The rows are grouped in 4 different ways at once. Each group adds its own fixed numbers to the row, and there is some noise. The rows also spread widely along 14 directions, which tell nothing about the answers.
In the rows, 128 means zero.
Some rows, each with its group in each grouping after it:
[129 117 145  88 117 130 110 152 106 114 121 143 102  96 138 113 162 116
 115 149 123 119 101 128 134 117 108 108 106 113 128  84 131 132 150 134
  97 115 166 114 103 148 153] -> sokab supub Rimol Z_902
[118 135  87 162 130  89 152 124  92 136 136  96 107  71 188  99 192 139
 132  97 111 139  84 160 155  99  70 136  86 124 125 196 138 182 111 145
 128 137 178 113  91  49  49] -> Mam sunug Rimol Z_249
[102  41  73 153 147 123 126 187  41 104  71 109 117 104  89  67 155 153
  48 169 123 100 106 220 119 184  82 125 128 114 123 117 145 161  71 182
 129 116 128  67 119  82 166] -> lipob sunug pefe Z_303
[109 105 148 119 122 153  77 118 134 132 100 152 119 134 118 109 143  97
 111 141 108  92 112 102 118 125 138 124 137 151 131  71 144 131 164 116
  98 125 135  98 118 168 154] -> sokab Nizop pefe Z_899
[135 111 102 175 139 139  99  47 158 180  98 136 213 212  80 164  78 196
  72 124  82  76 177 186  78 171 153 193 158 152 127 106 111  68 126 146
 148 172  50 101 164 120 111] -> piba supub rulo Z_249
[136 137 104 164 161 143 158  75 104 139 132 143 151 112 152 116 133 174
 118 108 106 101 129 143  98 120 111 145 128 140 148 152 124 128  96 144
 160 137 143 123 120 112  45] -> piba Nizop rulo Z_303
[114 197  98 147 119 115 201 141 134 121 190  97 137 103 133 181 142 124
 116 139 138 197 139 172 141 143 135 133 121  96 137 156 101 125 113 172
 131 132 153 163 141 113  81] -> Mam vese rulo Z_902
[132 133 127 134 108 163 125  88 154 148 125  86 129 141 112 111 130  94
 104 144 134 130 104  95 170 126 167 126 156 180 164  95 111 112 171  81
 151  91 122 148 110 172 103] -> lipob vese rulo Z_899
[103 130 124 152 122 173 113  82  88 164 113 101 109  99 133  87 183 127
 116 126 100  87  80 126 119 131 104 143 124 160 183  91 148 145 191 133
 115 116 180 115 116 111  62] -> sokab supub rulo Z_899
[118 141 111 127 116 130 146 115 116 139 131 106 140  88 146 130 145 116
 104 147  94 121  94 145 142 134 119 143 145 140 144 125 127 136 130 133
 115 129 164 103 130 112 100] -> Mam supub Rimol Z_902
[123 109 115 130 114 110 121 110 124 132 105  97 127 110 138 108 159 138
  65 145 114 138  77 178 152 120 100 115 100 140 122 121 111 155 140 123
 122 126 146  86 125  85 100] -> Mam supub Rimol Z_249
[110  92 114 173 156 124 111 121 110 118 115 152 124 121 131 127 129 121
  91 113 115 124  92 147 117 114 105 125 119 131 131 133 156 143  73 159
 145 110 135 109 100 110 122] -> sokab Nizop Rimol Z_303
[101 159 183 121 113 121 138 137 146 119 153  88 128 144  79 145 163 115
 109 164 150 175 116 161 147 153 152 147 117 126 121  81 107 139 194 128
  95 137 164 164 160 149 105] -> sokab Nizop Rimol Z_303
[ 81 122 108 150 127 129 133 189 111  96 116 109 140 142  83 137 116  56
 129 166 110 117 126 131 157 181 182 152 183 117 137 117 122 150 102 131
 106 133 129 146 143 179 166] -> sokab Nizop rulo Z_303
[118 171 108 154  94 113 157  91 160 139 144  76 153 109 155 165 120  84
 128 131  89 166  90 133 196 112 154 165 174 174 138 172 106 115 111 106
 162 111 136 149 122 126  77] -> piba supub Rimol Z_899
[114 135 159 134 150 116 132 110 105  89 144 134 104 119 141 131 152 144
 146 128 129 133 119 144 114 138 141 161 135 149 152 110 106  79 102 142
 138 107 131 181 103 160 103] -> sokab vese pefe Z_902
[117 168 136 119 111 153 116 101 163 130 122 151 153 143 131 139 112 100
 128 142  91 105 126  88 125 124 177 132 159 141 138  84 107 129 174 102
  98 146 133 130 146 184 110] -> sokab sunug pefe Z_902
[128 185  58 156  77 138 159 120 161 169 146 106 139 118 146 203 133 117
 111 137 115 177 132 166 161  98 115 147 136 133 133 160 120  92 128 162
 151  99 129 126 103  97 107] -> sokab sunug Rimol Z_303
[107 144 112 161 129 122 154  56 118 129 119  99 131  90 175 121 153 155
  72 125  93 150  56 182 139 105 102 127 115 160 151 138  98 143 112 137
 157 117 165 108 134  67  23] -> sokab supub Rimol Z_249
[103 182 100 129 108 154 157 168 127 117 148  99 118 103 124 158 133  70
 138 151 125 158 106 132 173 140 146 115 142 104 157 130 111 146 148 141
 125 102 166 156 128 151 121] -> piba supub rulo Z_249
[151 131 111 107 121 112 141  90 129 138 123 150 151 102 176 113 146 172
 101 128  92 108 129 145 112 106 107 124 107 131 107 135 102 123 113 126
 112 160 139  90 127 107  86] -> lipob supub Rimol Z_902
[117 115 138 186 129  93  80  73 140 127 110 107 109 160 137 117 163 152
 131  98 132 136  94 168 144 105 125 168  91 178 144 122 115 109 156 111
 145 100 119 162  71 118  80] -> Mam Nizop Rimol Z_902
[157 128 103 129 102 159 113 125 101 153  95 106 137 149 115  91 151 153
 103 144 135 105 125 152 148 126 110 132 120 144 150  92 119 129 205 111
 143 103 141 123 103 137 105] -> sokab sunug pefe Z_303
[123 138  88 108 142 114 181 168  89  74 123 157 114  90 153 104 135 156
 122 146 113 113 156 152 114 148 143 108 118  89 122 136  74 130  63 156
 115 149 129 122 123 150 122] -> Mam sunug rulo Z_902
[157 110 117  86 108 113 101 147 111 123  93 172 116 122 152  91 168 163
 132 139 116  72 151 132 108 108 104 125  86 119  97 111 108 123 153 109
  77 157 116  84  98 147 148] -> Mam sunug rulo Z_303
[143 141 135 105 100  72 157 145 114 102 131  97 163 117 149 136 135 123
 119 145  93 150 134 167 173 135 137 157 146 131  89 156  86 120 100 110
 132 156 134 129 145 136 116] -> sokab supub Rimol Z_899
[ 74 111  99 123 135 123 157 169 147 140 159  93  71 103  87 122 190  79
 150 158 151 131 133  88 147 177 166 146 116 109 124 138 148 146 104 160
  54 148 146 156  91 129 166] -> piba supub Rimol Z_902
[117 136 118 139 145 144  93 155  84 123 118 186 142 128 133 152 119 140
 163 116  89  68 165 149  76 143 112 168 149  98 139 108 155 101 125 175
 113 140 141 118 118 158 156] -> piba Nizop Rimol Z_902
[166 111 127 128 141 148 113 111 145 150 127 159 146 175  97 125 116 179
  68 111 151 137 173 142 102 116 117  90  82 106 107  87 126 117 152 151
 149 131 112 115 114 140 133] -> sokab Nizop Rimol Z_899
[ 97 134 150 148 134 104 124  86 138  94 125 120 113 143 141 108 156 128
 144 130 118 118 106 122 131 137 180 161 127 163 146 110  79 113 127  98
 111 142 116 177 114 170  78] -> sokab vese rulo Z_902
[153 150 133 142 129 132 131 139  74 119 130 120 156 102 154 106 130 117
 136 116 103 113  94 139 155 114  95 134 139 125 152 137 137 158 147 119
 150 116 185 140 125 133  81] -> lipob supub Rimol Z_303
[139 181 125 140 137  89 137 168  92 105 154 169 137 136 161 143 151 154
 215  92 104  98 186 143 106 132 123 179 101  83 114 171 109 119 120 156
  91 184 141 180 115 144 101] -> Mam supub Rimol Z_303

New rows. What belongs after each?
[116 143 114 134 157 117 154 111 111 113 138 183 148  92 173 124 124 155
 136 110  73  89 144 120  79 127 128 138 140 107 116 147 121 137  63 158
 104 183 139 105 143 126  87] -> lipob sunug Rimol Z_902
[103 156 140 126 123 113 143 146 170 116 159 123 111 146  84 142 154 119
 130 138 150 155 152 121 127 152 176 125  94  99 112 103 102 138 157 140
  70 158 123 166 132 160 131] -> Mam sunug rulo Z_902
[130 129 154 161 155 156 103  85 142 155 148 146 145 142  95 140 126 142
  84 106 134 127 116 131  91 122 113 113 101 121 146  81 162 137 171 151
 126 122 147 121 128 130 102] -> Mam Nizop rulo Z_902
[138 155  62 115  90 145 161 168 127 126 121 108 113 111 129 127 140 117
 101 154 139 159 139 149 173 118 130  89 111 107 123 132  95 141 145 135
 142 106 134 118 103 140 131] -> piba sunug rulo Z_899
[146 101 223  64 156 113 120 110 187 119 179 188 117 111 103 155 143 112
 108 132 149 143 122  58  98 100 137 101  92 115  76  92 154 104  87 126
  71 147 121 129 119 171 176] -> sokab supub rulo Z_303
[134 155  91 164 141 155 141 121 126 138 144 142 140 125 130 154 101 123
 129 105 118 129 130 119 131 116 130 127 144 115 154 136 143 122 111 159
 166 101 140 149  97 142 110] -> piba sunug Rimol Z_902
[143  90 192 111 122 101  70 121  86  99  96 132 128 105 152 101 153 111
 127 133  97  96  54 140 150  99  92 157 138 169 128  99 141 121 139  88
 127  99 157 118 100 149 134] -> sokab supub Rimol Z_303
[130 106 108 113 101 112 138  97 141 116  83  93 176 133 135  96 109 109
  59 175  81 109  87 136 177 142 174 129 172 169 118 108  76 151 123  69
 127 149 123  88 152 148 106] -> sokab supub Rimol Z_902
[100 120 124 122 132 138 121 112 177  92 112 154  79 123 146  96 136  85
 125 136 134 135 105  70 156 101 185  84 114 162 131 112  86 130  98  94
 114 103 111 144  87 186 131] -> lipob Nizop pefe Z_899
[174 122 120  99 143  79 147 157 132 132 165 159 155 132 144 139 141 144
 166 101 125 114 204 108 123 130 121 140  94  80  69 185 128 114  72 136
  98 189 106 143 106 138 151] -> lipob supub rulo Z_249
[139 200 117 139 101 145 112 120  94 141 117 146 135 150 158 120 166 185
 185 114 103  84 158 169 103 122 111 173  95 116 154 112  90 116 227 134
 102 157 161 160 124 140  57] -> piba supub Rimol Z_303
[168 121 115 145 131  96  95 120 147 100 115 182 159 134 172 133  89 125
  88  92 115 151  98 138 149  57 102  73  92 114  97 142 124 161 104 112
 171 110 127 104  94 140 121] -> piba Nizop Rimol Z_902
[ 87 141 120 137 145 160 131 141 155 122 142 163 128 139  77 166 105 122
  86 151 120 132 142 139  86 165 162 113 130  89 134  77 124 126 116 189
  93 146 125 124 153 150 159] -> piba supub Rimol Z_902
[110 122 134 123 155 139 120 160  55  92 109 135 134 111 138  93 134 119
 154 138  92  63 120 134 113 168 129 162 173 120 154 112 126 140 122 131
 122 145 159 132 138 161 121] -> piba vese Rimol Z_249
[165 122  99  84 127  91 179 117 149 128 146 147 108 106 178 101 176 152
 163 124 136 112 170  72 146  97 146 130  95 131  84 185  89 108  63  98
 104 165 105 142  68 146 105] -> sokab sunug rulo Z_303
[115  96  85 122 122  51 173 102 158  89 111 115 120 106 172  99 155 157
  56 157 115 160 103 171 150 122 150 113  97 147  75 168  52 143  37 110
 111 168  92  87 117  93  95] -> Mam vese Rimol Z_902
[163 115  59 143 125 114 147 138 128 157 130 123 195 152 130 120 106 119
 110 126 104  92 174 113 142 151 143 140 154 110 108 166 130 148 103 113
 125 180 102 107 126 135 128] -> lipob vese rulo Z_902
[126 127  90 131 158 102 182 137  89 102 130 127 163 112 158 114 116 142
 124 137  84  92 157 145 121 168 147 161 173 117 121 174  94 130  44 137
 132 182 119 116 150 125  97] -> Mam vese Rimol Z_249
[127 109 128  99 141 132 134 121 149 146 145 190 128  98 130 162 143 138
 101 141 111 113 146 110  77 114 106 128 124 114  91 121 162  97  65 174
  87 150 115  78 118 119 167] -> sokab sunug pefe Z_303
[100 106 102 139 135 162 112 156  68 107  89 145  91 116 104 108 148 160
 111 147 119  89 137 181  92 158 116 137 131 121 157  83 122  98 123 180
 136 100 123 113 105 145 155] -> piba sunug rulo Z_899
[100 116 134 151 159 118 143 126 105 123 154 112 135  85 137 118 141  81
 122 126 102 112  82 100 135 146 128 151 164 135 146 142 166 165  88 135
 112 139 166 124 124 121 107] -> Mam vese Rimol Z_902
[133 137 122 119 117 140 119  82 175 144 118 167 110 137 137 130 151 159
 114 131 127 107 137 113 100  98 141 122  92 144 121 104  99  98 142 119
  94 138  98 115 101 145 112] -> Mam sunug rulo Z_303
[122 118  88 147 107 125 116 110 152 147 102 118 130 150 126 117 150 124
 115 142 119 104 130 136 142 127 146 147 120 155 125 132 106 123 141 103
 108 136 104 112 102 134 117] -> Mam Nizop rulo Z_303
[116  96 173  98 127  97  87 140  90  70  81 132 121 134 132  84 152 133
 120 154 104  96  96 163 137 146 136 141 125 144 119  83  85 126 142  97
 103 135 130 127 131 165 140] -> sokab supub pefe Z_249
[152 135 158 122 124 102  81  86 164 110 111 162 138 180 152 114 131 165
 126 106 129 118 130 135 120  90 139 125  82 141 104 104  78 119 175  85
 124 151  98 143 111 161  97] -> piba vese Rimol Z_249
[137 121 137 114  87  96 100 141 133 123 100 110 165 140 120 144 120 116
 109 152  94 125 125 168 162 129 132 166 163 150  94 118 115 107 146 105
 133 132 109 103 132 150 159] -> piba sunug Rimol Z_899
[139 113 110 108 120 128 143 134  93 145 133 103 118  79 148 114 168 105
 159 137 104  91 125 105 157 132 114 167 156 151 136 156 149 104 104 120
 126 119 147 121  85 135 133] -> piba supub rulo Z_899
[154 129 149 101 150 122 136  76 157 130 139 160 140 124 151 115 132 165
 110 113 119 117 127 105 111 101 128 109  95 129 107 126 106 125 113 117
 123 155 128 120 122 134  89] -> piba supub Rimol Z_249
[175  89 174  99 140  47 108 115  94 115 119 137 192 119 162  74 158 171
 113 117  94  95 126 155 121 118  84 154 104 128  58 150 132 175 136  86
 105 202 149  80 145 116  92] -> piba Nizop pefe Z_902
[152 157  93 151 130 102 132 143  84 121 132 147 146 130 166 123 148 166
 165  94 113 106 169 166 121 119 102 151  98  99 128 160 113 128 136 142
 133 147 145 145 100 131  86] -> Mam Nizop rulo Z_902
[112 130  84 138 109 136 134 120 150 153 141 117  79 105 123 160 176 142
 119 136 151 154 128 154 131 114 110 136  95 133 135 127 136  83 122 171
 125  87 120 132  64 107 139] -> piba sunug rulo Z_902
[178 132 115 160 141  98 144 177  81 129 164 118 194 161 104 158 106 138
 124 105 136 143 176 171 138 150  99 158 133  81 110 168 151 128 107 157
 168 145 126 163 126 131 131] -> sokab vese rulo Z_303
[131 136 114  99 115 125 139 173  63  86 105 102 118  98 149  98 144 106
 175 165 100  84 127 139 171 163 149 171 179 146 163 120  92  96 125 104
 128 100 151 157  99 186 144] -> Mam supub pefe Z_902
[153 159 118 131 131 179 153  87 117 145 114 102 214 169  88 120  68 156
  76 165  92  94 146 150 129 183 173 150 198 147 167  73  89 115 179 111
 167 137 133 130 185 175  81] -> piba supub pefe Z_902
[112 109 160  66 145 156 150 121 130 127 147 150 105  58 141 135 143  79
 125 160 102 104 117  57 124 122 142 127 181 149 125 101 156  95  71 130
 105 116 157  94 116 171 165] -> sokab Nizop Rimol Z_899
[122 194  53 155  97 160 150 144 110 131 112 118 154 150 136 135 113 134
 119 140  98 122 150 165 143 148 154 126 135 101 163 112  74 141 176 147
 134 137 150 147 141 144  83] -> sokab supub Rimol Z_902
[149 124 100  85 106 155 108 161 104 154 123 177 137  78 144 145 144 122
  93 148  99  88 129 138  96 112  69  98 113  86 118  94 166 130 150 162
  81 133 160  43 118 119 180] -> Mam supub rulo Z_902
[105 130 129 136 113 185 116  81 193 168 127 105  91 136  85 133 141  99
  77 146 149 149  93  90 145 113 158 100 121 167 157  63 133 116 184 125
 121  81 125 124 100 146 129] -> Mam sunug Rimol Z_899
[123 148  77 117  97 123 133 179 140 114 117 135 126 131 128 187 111 113
 123 153 117 149 157 174 155 131 137 134 148 107 112 136 100  83  98 158
 142 106 100 123 107 146 186] -> piba sunug Rimol Z_249
[112 120 102 139 148 108 133 181  92  79 112 145 122 172 110  91 133 146
 137 134 133 102 173 147 115 179 174 134 113  86 121 110  79 146 116 143
 100 176 112 167 124 175 135] -> sokab vese Rimol Z_902
[105 134 112 149 104 120  79  95 168 124  93 163 121 170 145 136 133 142
 118 125 100 107 132 147 109 112 156 148 114 155 119 105  86 103 148 119
 108 149  79 117 113 151 123] -> piba vese Rimol Z_899
[139 121 157  97 142 111 110 106 127 101 121 203 120  91 175 123 145 153
 122 126  98 102 104 129  87  86  97 120  97 130 102 122 120 114  91 133
  99 143 131  94 113 135 122] -> piba supub pefe Z_303
[146 140 156 124 139  90 155  71 163 131 157 112 154 127 141 131 141 156
 121 113 123 146 125 123 138 109 141 143 111 144  98 155 102 127 112 100
 133 160 119 145 132 125  63] -> piba sunug rulo Z_249
[140 127  99 135 128 153 109 112  93 144  91 150 171 146 135  99 128 171
  89 136  93  76 148 163  95 142 112 130 129 122 137  87 118 141 175 135
 124 154 145  84 145 132  97] -> sokab Nizop pefe Z_902
[129 108 164 125 129  94 108 149 101 123 139 101 142 107 115 114 168 115
 109 138 132 145  93 163 147 133  87 141 115 123 107 118 163 168 163 127
 115 126 176 115 126 115 128] -> piba Nizop pefe Z_902
[142 135 134 129 118 173  88  77 202 204 148 131 112 169  87 160 150 141
 111 111 165 137 142  95 118  97 119 123  83 137 133  84 163  97 213 137
 117 105 116 137  81 127 135] -> piba sunug Rimol Z_249
[146 141 134 128 108 137 123 101 126 146 128 111 145 126 124 163 124 139
 136 131 109 122 140 152 142 122 124 178 168 165 141 120 129  56 136 126
 171  93 112 138 105 154 127] -> piba sunug rulo Z_899
[ 88 139 115 147 178 164 164 133 113  95 153 173 113  87 114 141 111 126
  87 131 118 135 109 131  80 146 138  85 120  82 153 105 132 150  63 201
 122 125 154 126 141 136 116] -> piba supub rulo Z_902
[143 165 127 126 125 160 132 124 118 153 140 142 149 123 128 132 133 147
 100 119 118 127 146 144 109 116 100 109 108 105 135 100 138 144 187 151
 128 138 169 102 142 126  96] -> Mam Nizop Rimol Z_899
[102 124 165 165 155 125 103  58 152 134 124 123 141 146 120 113 140 142
  93 108 116 129  82 137 114 119 132 135 108 154 132 107 128 163 156 117
 129 145 144 125 143 115  59] -> piba Nizop Rimol Z_249
[134 176  98 140 117 146 121 162 100 127 124 170 139 134 144 143 128 146
 159 116 104  99 159 151 103 119 111 143 121  91 131 127 124 130 157 160
 118 145 143 134 121 143 115] -> piba sunug Rimol Z_303
[113 136 137 154 145 140 125 137  99 122 135 131 127 116 111 133 138 123
 134 130 116 114 113 143 119 143 117 157 145 130 151 118 150 123 124 155
 128 113 146 141 119 135 120] -> Mam sunug pefe Z_303
[ 98 132 103 135 123 112 146 131 120  66  93 132 109 112 154 105 123 119
 110 152  96 128 103 155 153 137 172 120 142 153 136 131  57 118  73 121
 133 118 109 131 121 157 116] -> Mam supub pefe Z_899
[129 149 102 134 112 162 118 133 165 166 142 140 125 131 110 151 138  99
 124 132 138 132 125  97 136 109 123 121 119 125 132 119 156 137 166 138
 110 114 135 126  99 137 140] -> piba sunug pefe Z_303
[ 99 174 103 150 116  91 141 211 124  68 136 145  91 153 122 134 161 121
 168 131 154 162 166 172 142 143 160 120  66  70 111 143  65 152 135 152
  85 148 126 189 112 164 131] -> Mam Nizop rulo Z_303
[109 118 125 180 128 172  74 123 106 155 106  85 141 149  83 123 122  80
 122 124 118 101  78 131 160 147 120 160 173 159 184  92 181 147 198 121
 159  75 152 143 109 140 127] -> piba sunug pefe Z_249
[128 136 141 125 162 159 162  47 191 149 165 152 157 117 128 132 101 126
  57 129 120 137 100  66 101 111 159  90 136 139 128 105 129 153 103 123
 127 154 136 105 151 138  74] -> piba vese Rimol Z_902
[140 121 141 161 142 133 107  81 155 165 155 135  98 134 118 147 166 146
 145  91 155 131 122 110 118  92 106 153  88 154 142 133 164  86 132 142
 132  92 114 162  56 120 112] -> Mam sunug rulo Z_303
[ 57  89 134 165 187 149 143  99 142 114 132 127 127 118  80 110 113  91
  83 148 107 106  90  92 104 180 188 135 173 143 147  99 149 164  64 150
 107 147 137 120 150 146 120] -> piba Nizop Rimol Z_902
[ 87 171 112 137 143 158 168  99 142 149 159 108  85 112 132 121 190 130
 174 128 139 118 145  98 118 145 158 149 110 131 161 134 109 127 149 140
  94 145 158 171 111 136  61] -> piba Nizop rulo Z_249
[166 135  35 105 122 162 154 139 141 140 108 159 118 150 153  82 129 153
 112 136 141  87 184  89 129 122 157  78  96 101 134 121  76 135 139 113
 114 148 107 115  80 164 125] -> Mam vese Rimol Z_902
[171  96 124 119 132 122  94 154  85 135 113 150 136 152 124 107 147 167
 141 122 137  81 169 152 111 134  90 159 114 122 119 117 140  89 139 133
 129 130 112 131  84 144 158] -> lipob vese Rimol Z_303
[ 81 155 151 174 146 132 100 106 149 121 150 159 100 136 120 142 163 127
 113 102 138 161  98 139  95 110 124 108  66 110 137  93 139 161 167 169
  95 130 161 152 121 122  87] -> sokab Nizop pefe Z_902
[102  89 123 129 148  97 177  82 173 125 142  85 124 134  88 120 144 136
  86 162 132 137 131 122 141 179 197 157 138 163 114 133  88  98  52 121
 105 154  85 143 123 136 120] -> Mam supub rulo Z_902
[136 105 142 154 192 162 148  88 138 132 147 159 148 131  93 119  85 137
  83 112 130 114 115  83  99 130 144 110 145 127 139 115 157 142  69 152
 158 126 125 132 125 147 106] -> piba sunug Rimol Z_303
[159 124 172 154 123  43  89 119 128  96 125 123 155 160 137 111 142 161
 113  90 129 161 106 179 155  96 109 135  68 123  84 138 104 163 163 100
 135 149 127 149 113 123  89] -> Mam sunug Rimol Z_902
[126  77 117 161 132 130  98  78 142 151  90 105 135 168  88 112 132 141
 110 138 120  78 126 131 134 150 160 188 159 193 144 109 126  79 118 100
 137 113  69 131  90 149 134] -> Mam sunug rulo Z_303
[156 133  84 127 110 154 107  99 170 180 139 155 131 126 153 162 129 114
 113 118 125 113 134  92 130  84 109 122 124 141 138 124 156  90 138 128
 128 104 116 101  67 131 149] -> Mam vese Rimol Z_902
[109 112 159 137 129  87 118 101 164 126 140 109 101 151  88 143 167 169
 105 135 153 162 135 174 120 140 142 163  88 145 105 102 108  85 131 148
 106 129  98 155 104 120 130] -> Mam sunug Rimol Z_902
[135 141  69 142 132 150 187  76 107 180 127 107 197 109 130 137 117 192
  48 153  73 100 149 192  90 170 111 159 161 129 139 130 118 119 108 174
 135 174 141  61 176  68  63] -> Mam supub Rimol Z_902
[136 143  76 114 109 110 131 154 143 116 130 172 109 104 182 139 144 107
 143 119 110 127 135 104 144  89 127 102  93 100 107 155 110 133  92 136
  99 140 132 120  77 138 143] -> sokab supub Rimol Z_902
[ 79 117 110 158 172 147 122 125 130 102 126 186 125 133 123 149 107 128
 111 128 101 101 142 138  68 159 150 135 149 115 141 114 126 104  49 184
 112 146  95 122 140 139 145] -> lipob vese pefe Z_249
[131  90 108 126 125 123 114 119 116 154 127 121 104  94 142 121 174 121
 110 127 123 116  99 123 140 112  87 136 111 138 129 130 167 116 109 143
 116 105 151 105  69 100 143] -> sokab supub Rimol Z_902
[129 124 130 161 112 128  80 117 101 144 105 127 127 149 121 141 158 157
 132 121 119 114 120 186 118 121  91 182 122 153 145 105 146  86 168 149
 140  98 124 138  94 118 122] -> sokab sunug pefe Z_303
[111 128 168 124 130 126 119 128 124 108 146 136 112  89 124 156 151 113
  93 147 134 158  72 160 118 112  96 125 120 131 129 103 145 120 122 150
 122  98 150 119 125 126 130] -> piba vese rulo Z_303
[139 114  51 134 146 154 164 149  65 115 103 128 114 107 142 103 129 180
  84 139 126 115 137 195 125 144  91 103 111  99 152 136 101 121  83 180
 174 101 140 109  99 100 112] -> piba supub Rimol Z_249
[117 124  47 139 150 157 193 109 155 174 155 141 105 106 122 136 155 154
  90 137 133 122 161 113  97 141 131 115  99 107 128 158 131 118  55 190
  97 153 117 102 100  82 114] -> Mam supub Rimol Z_303
[121 170 123 158 123 116 111 143  97 122 125 126 140 171 121 140 152 166
 169 108 116 116 173 183 116 153 127 180 112 108 135 123 104 111 180 154
 121 153 129 178 129 138  95] -> sokab sunug pefe Z_249
[ 81 162 106 168 108 114 150 176 100 117 157  80  94 113 117 176 176  97
 151 145 141 176 114 189 157 155 118 183 137 122 154 147 132 104 119 180
 126  96 153 183 103 110 125] -> sokab vese Rimol Z_303
[159 179  81 103 124 145 188 158  57 123 136 133 141 112 178  90 160 165
 177 137 110  76 185 126 123 144 122 152 137 100 148 151  84 129 142 128
 122 170 170 153 122 150  63] -> sokab vese Rimol Z_303
[110 132 146 160 122 100  86 182  62  89 116 139 129 104 135 165 136 113
 141 124  97 132  83 215 131 126  72 172 138 114 135 131 156 118 114 174
 141  93 160 133 113 119 153] -> piba supub Rimol Z_303
[135 129 170 111 163  89 127 154 134  84 147 180 140 154 108 114 123 161
 139 113 132 120 171 116  94 141 159 120  91  75  79 111 105 151 114 139
  88 193 119 156 142 177 136] -> piba sunug Rimol Z_902
[110 141 105 140 120 120 170 127  99 135 132  70 128 114 135 115 169 123
 143 152 116 124 128 148 162 156 142 182 157 154 145 151 108 122 121 123
 131 132 158 153 118 122  77] -> sokab Nizop Rimol Z_303
[157 155 141 107 112  90 133 127 140 123 153 134 146 140 153 127 158 151
 128 121 136 148 147 137 134 109 123 127  86 107  95 127  99 137 165 113
 104 169 141 144 122 138  95] -> sokab vese Rimol Z_902
[123 145 113 148 148 120 152 126 128 130 146 140 151 144 125 122 131 137
 125 123 115 110 150 123 106 150 149 151 128 112 123 144 115 147 112 137
 101 183 125 139 143 133  92] -> Mam vese Rimol Z_303
